The groups are shells around one centre, one inside the other: the same stretched ball of 6 dimensions in 7 sizes.
Some rows, each with its group after it:
[ 21  37  13  45  51  10  18 -12 -15 -20 -32  32   2   4] | j_991
[-48  21  32   4 -28 -28  -4  32  58  63  34   3  36  -2] | j_508
[ 24 -64 -46 -30  -9  11   2 -22 -51 -55 -20  15 -17  -1] | j_991
[-36  10  37 -12  -7  -8  -4  32  60  46  23 -24  10   9] | j_164
[ 38   4 -10  27  50  17  24 -10 -43 -52 -35  37 -10   3] | j_489
[ 24   5  24  18  34  -4  11  41 -17  13  -6 -29   6  10] | j_489
[ 13  31  18  34  -3 -24  -6  28 -13  39  16  -8  27   4] | j_511
[ 22 -52 -40 -25  -1  12  11  -9 -43 -56 -12  28 -15   0] | j_511
[ 11 -38 -17 -24 -47 -23 -20  29 -28  24  31 -33  12   4] | j_164
[-30 -10 -22 -26 -41   3 -16 -39  30 -10  13  38  -6  -1] | j_205
[-81 -25  -6 -56 -89 -19 -31 -17  84  45  46  11  15  -4] | j_164
[-32   8 -10 -10 -30  -2  -4 -22  34  -3  18  50   6  -3] | j_138
[-13 -29   1 -27 -40 -17 -21  19   9  36  23 -38  10   6] | j_205
[-40  77  50  23 -32 -24 -32  14  75  89  47 -19  25  12] | j_508
[  2  -6  -8  -1  -3   6 -12 -30  -4  -9 -17   3  -6   4] | j_205
[  9 -23  -8 -21 -43 -21 -19  36 -16  29  39 -32   9   8] | j_164
[ 38  18  12  21  16  -2 -12  15 -30  14  -2 -36  -3  15] | j_991
[-55  -9   0 -38 -70 -20 -21  12  62  42  55  10  16   0] | j_991
[ 44 -30 -16   6  33   7  19  15 -59 -41 -23   5  -7   4] | j_489
[ -7 -32 -10 -28  20  23  17  -8  12 -45 -17  24 -21   4] | j_508
[ 33 -57 -33 -21 -12   1 -14 -14 -58 -24 -20 -25 -11   4] | j_164
[ 36  19  25  26  20 -13  -3  48 -28  31  10 -43  10  14] | j_138
[ 33  41  17  33  47  18   0 -12 -13 -13 -25  -4 -16  15] | j_138
[ 53  49  30  62  92  19  27  11 -37 -26 -45   6  -8  13] | j_511
[-36  21  11   3 -45 -22 -26 -12  40  52  23   2  24   0] | j_164
[-18  76  61  44   5 -27  -4  53  49  81  38 -18  35  10] | j_508
[ 45  38   5  52  70  19  26 -13 -40 -46 -41  40  -9   6] | j_138
[-27  49  43   4 -12  -9 -17  28  64  58  39 -24   8  16] | j_164
[ 21 -36 -27 -12 -23  -8 -11  -1 -42 -10   2  -6   1   2] | j_991
[ -9  34  26  11 -25 -19 -28  14  25  60  28 -34  16  11] | j_205
[-14  -8  -5 -14 -42 -11 -31 -17  12  29  13 -19   5   5] | j_138
[-19  20  23   3  23   8  15  13  41   0   3  21  -1   6] | j_138
[  0   0  -1  15  17   0  15  -5  -7 -16 -16  33   8  -3] | j_205
[ 15  -9  21   7  -6 -26  -5  58 -18  47  20 -51  23   8] | j_508
[-56  -5   4 -32 -51 -13 -11   4  65  30  40  21  13  -1] | j_205
[ 31 -74 -44 -31  12  18  16 -10 -57 -70 -29  17 -22   0] | j_138
[24 48 12 33 24  7 -5 -7 -8 -2 -3 10 -6 12] | j_489
[-54  19  18 -15 -37 -12 -12   4  72  40  36  17  14   2] | j_489
[ 33 -73 -50 -38  -2  19   4 -21 -57 -69 -24  10 -28   3] | j_508
[ -2  52  17  26  37  21   9 -25  29 -20 -14  42 -13   9] | j_508
[-49 -29   0 -49 -60 -14 -18  16  55  34  45  -7   8   3] | j_991
[  2 -38  -9 -13  11   0  21  20 -14 -23  -7  16   4  -2] | j_489
[ 33  34  17  40  65  14  31  18 -21 -30 -21  30  -4   8] | j_511
[ 28  10   1  29  69  29  24 -30 -24 -54 -57  32 -18   5] | j_511
[-6 87 53 47 24 -6 -4 22 44 49 19 -1 14 14] | j_511
[ 46  34  19  53  85  19  31   3 -36 -36 -47  20  -7   8] | j_991
[ 56 -13  -6  32  86  23  46  10 -66 -71 -56  30 -13   3] | j_511
[ -1  20  32  13   9  -9  -5  30  17  38   9 -31  10  11] | j_489
[ 16  62  21  43  38  10   5 -12   6  -5 -11  27  -3  10] | j_205

New rows, each followed by its group:
[ 64 -45 -40   6  53  25  29 -14 -89 -90 -52  30 -24   2] | j_508
[-11 -62 -41 -48 -28  14  -7 -40  -5 -44 -13  22 -20  -1] | j_991
[ -7  54  37  25 -28 -33 -20  52  26  78  56 -28  31  11] | j_508
[-39   2  37  -9 -29 -29 -11  46  50  73  34 -38  30   4] | j_164
[ 7 51 38 34 38  4  4 16 20 20 -3 -7  2 13] | j_205
[ 47 -60 -49 -18  15  19  11 -20 -74 -76 -32  20 -25   2] | j_508
[  8  30  34  17  -3 -18 -18  39   9  57  24 -51  14  15] | j_138
[-16  44  27  19 -24 -27 -10  38  30  57  46   0  29   5] | j_138
[ 15 -74 -41 -50 -16  14  -1  -8 -33 -49  -7  -2 -25   4] | j_164
[-17  59  29  17 -31 -16 -36   0  43  63  35 -21  12  13] | j_138
[-21 -12 -18 -29 -20  14  -5 -28  27 -26   8  35 -17   4] | j_138
[ 30  39  27  37  67  19  17   6  -8 -17 -29   1 -12  14] | j_138
[ 23 -41 -22  -1  15   2  15  -2 -46 -37 -26  17   0  -3] | j_205
[-18  19  -6   7 -13   3 -10 -42  21  -4  -6  38   1   0] | j_138
[  9 -36 -17  -4  15   5  15  -9 -26 -34 -28  22  -1  -3] | j_489
[-39  45  25   1 -20  -8  -4  16  66  34  43  26  12   6] | j_164
[-16 -80 -40 -53 -34  -1   7  -1 -10 -34   3  23  -2  -7] | j_508
[ 20  68  38  55  45   2  -3  -3   4  23 -18  -8   5  13] | j_164
[-49  12  -3 -22 -36   4 -14 -34  63   5  19  39  -3   1] | j_138
[ 15  40  -6  13 -19   2 -28 -28  -2   5  15   8  -9  12] | j_164
[-21  69  22  21 -29 -11 -30 -13  47  48  35   9  10  10] | j_138
[-18 103  59  52  -5 -23 -19  29  57  84  44  -9  29  13] | j_164
[-19  13  -2 -20 -54  -8 -39 -14  32  35  37 -15  -2  11] | j_138
[-10 -60 -27 -26   0   3  25   0 -14 -43 -15  41   2  -9] | j_164
[-30  51  15  -3 -41  -4 -34 -18  59  41  40   4  -1  12] | j_508
[ 49  28  13  45  37  -7   9  29 -49   3  -8  -8  10   9] | j_138
[ -2 -37 -13  -5  25  10  23 -16 -13 -41 -38  34  -2  -6] | j_508
[-66   2   7 -34 -53  -8 -15  -8  81  31  39  24   9   0] | j_138
[  6 -59 -30 -44 -16  13  -9 -17 -17 -33 -10 -10 -22   6] | j_138
[ 17  76  31  65  56   7  15  -9   3  -1 -22  36   8   6] | j_164
[ -4  -5  16  -7 -13 -18   1  54   9  33  34 -21  16   7] | j_138
[-16 -12   1  -4 -15  -9  -6  -7  11  13  -3   4  11  -1] | j_205
[ 39 -33 -22  11  30   2  26  13 -64 -45 -25  25   2  -3] | j_164
[-10  12   1 -18 -27   6 -31 -23  28  14  15 -15 -15  14] | j_164
[ 10   2   0  23  32   3  22  -1 -17 -24 -24  35   7  -2] | j_991
[ 57  30  26  54  86  12  29  27 -47 -22 -40  -7  -4  12] | j_138
[ 34  16  -6  16  17  12 -11 -24 -29 -19 -17  -3 -16  12] | j_205
[  5 -46 -21 -13 -12  -7   0  -6 -29 -13 -15   2   6  -4] | j_511
[-33 -41   0 -29 -30 -17   4  26  23  19  18   2  20  -5] | j_138
[ 43  14  -5  36  64  22  25 -16 -44 -55 -44  36 -14   5] | j_489
[-20  23 -10   4  -9  10  -5 -48  27 -19  -5  56  -5   0] | j_511
[-12 -48 -40 -46 -71 -10 -31 -23  -6   0  25   1  -3   0] | j_508
[ 18 -15 -29 -15 -15  13 -20 -40 -23 -29 -10   5 -22   8] | j_138
[ 39  15  -6  38  60  18  29 -12 -43 -54 -40  47  -7   2] | j_138
[ 78   7  -2  39  64  12  18  21 -82 -39 -31  -9 -12  13] | j_164
[ 26   1 -18   9 -16  -6 -17 -12 -36  -3   3   2   1   5] | j_138
[-29  15  16  -6 -73 -41 -40  27  31  87  58 -36  34   4] | j_164
[ 53  22  -2  46  59  11  25   4 -58 -41 -31  30  -3   5] | j_511
[  6 -83 -53 -47 -30   8  -8 -38 -38 -48 -23  10 -16  -4] | j_164
[-16  32  12  12 -11 -10   1  13  28  19  27  29  15   2] | j_991
[ -2  47  18  39   9 -13   8  13   8  19  11  34  23   0] | j_164
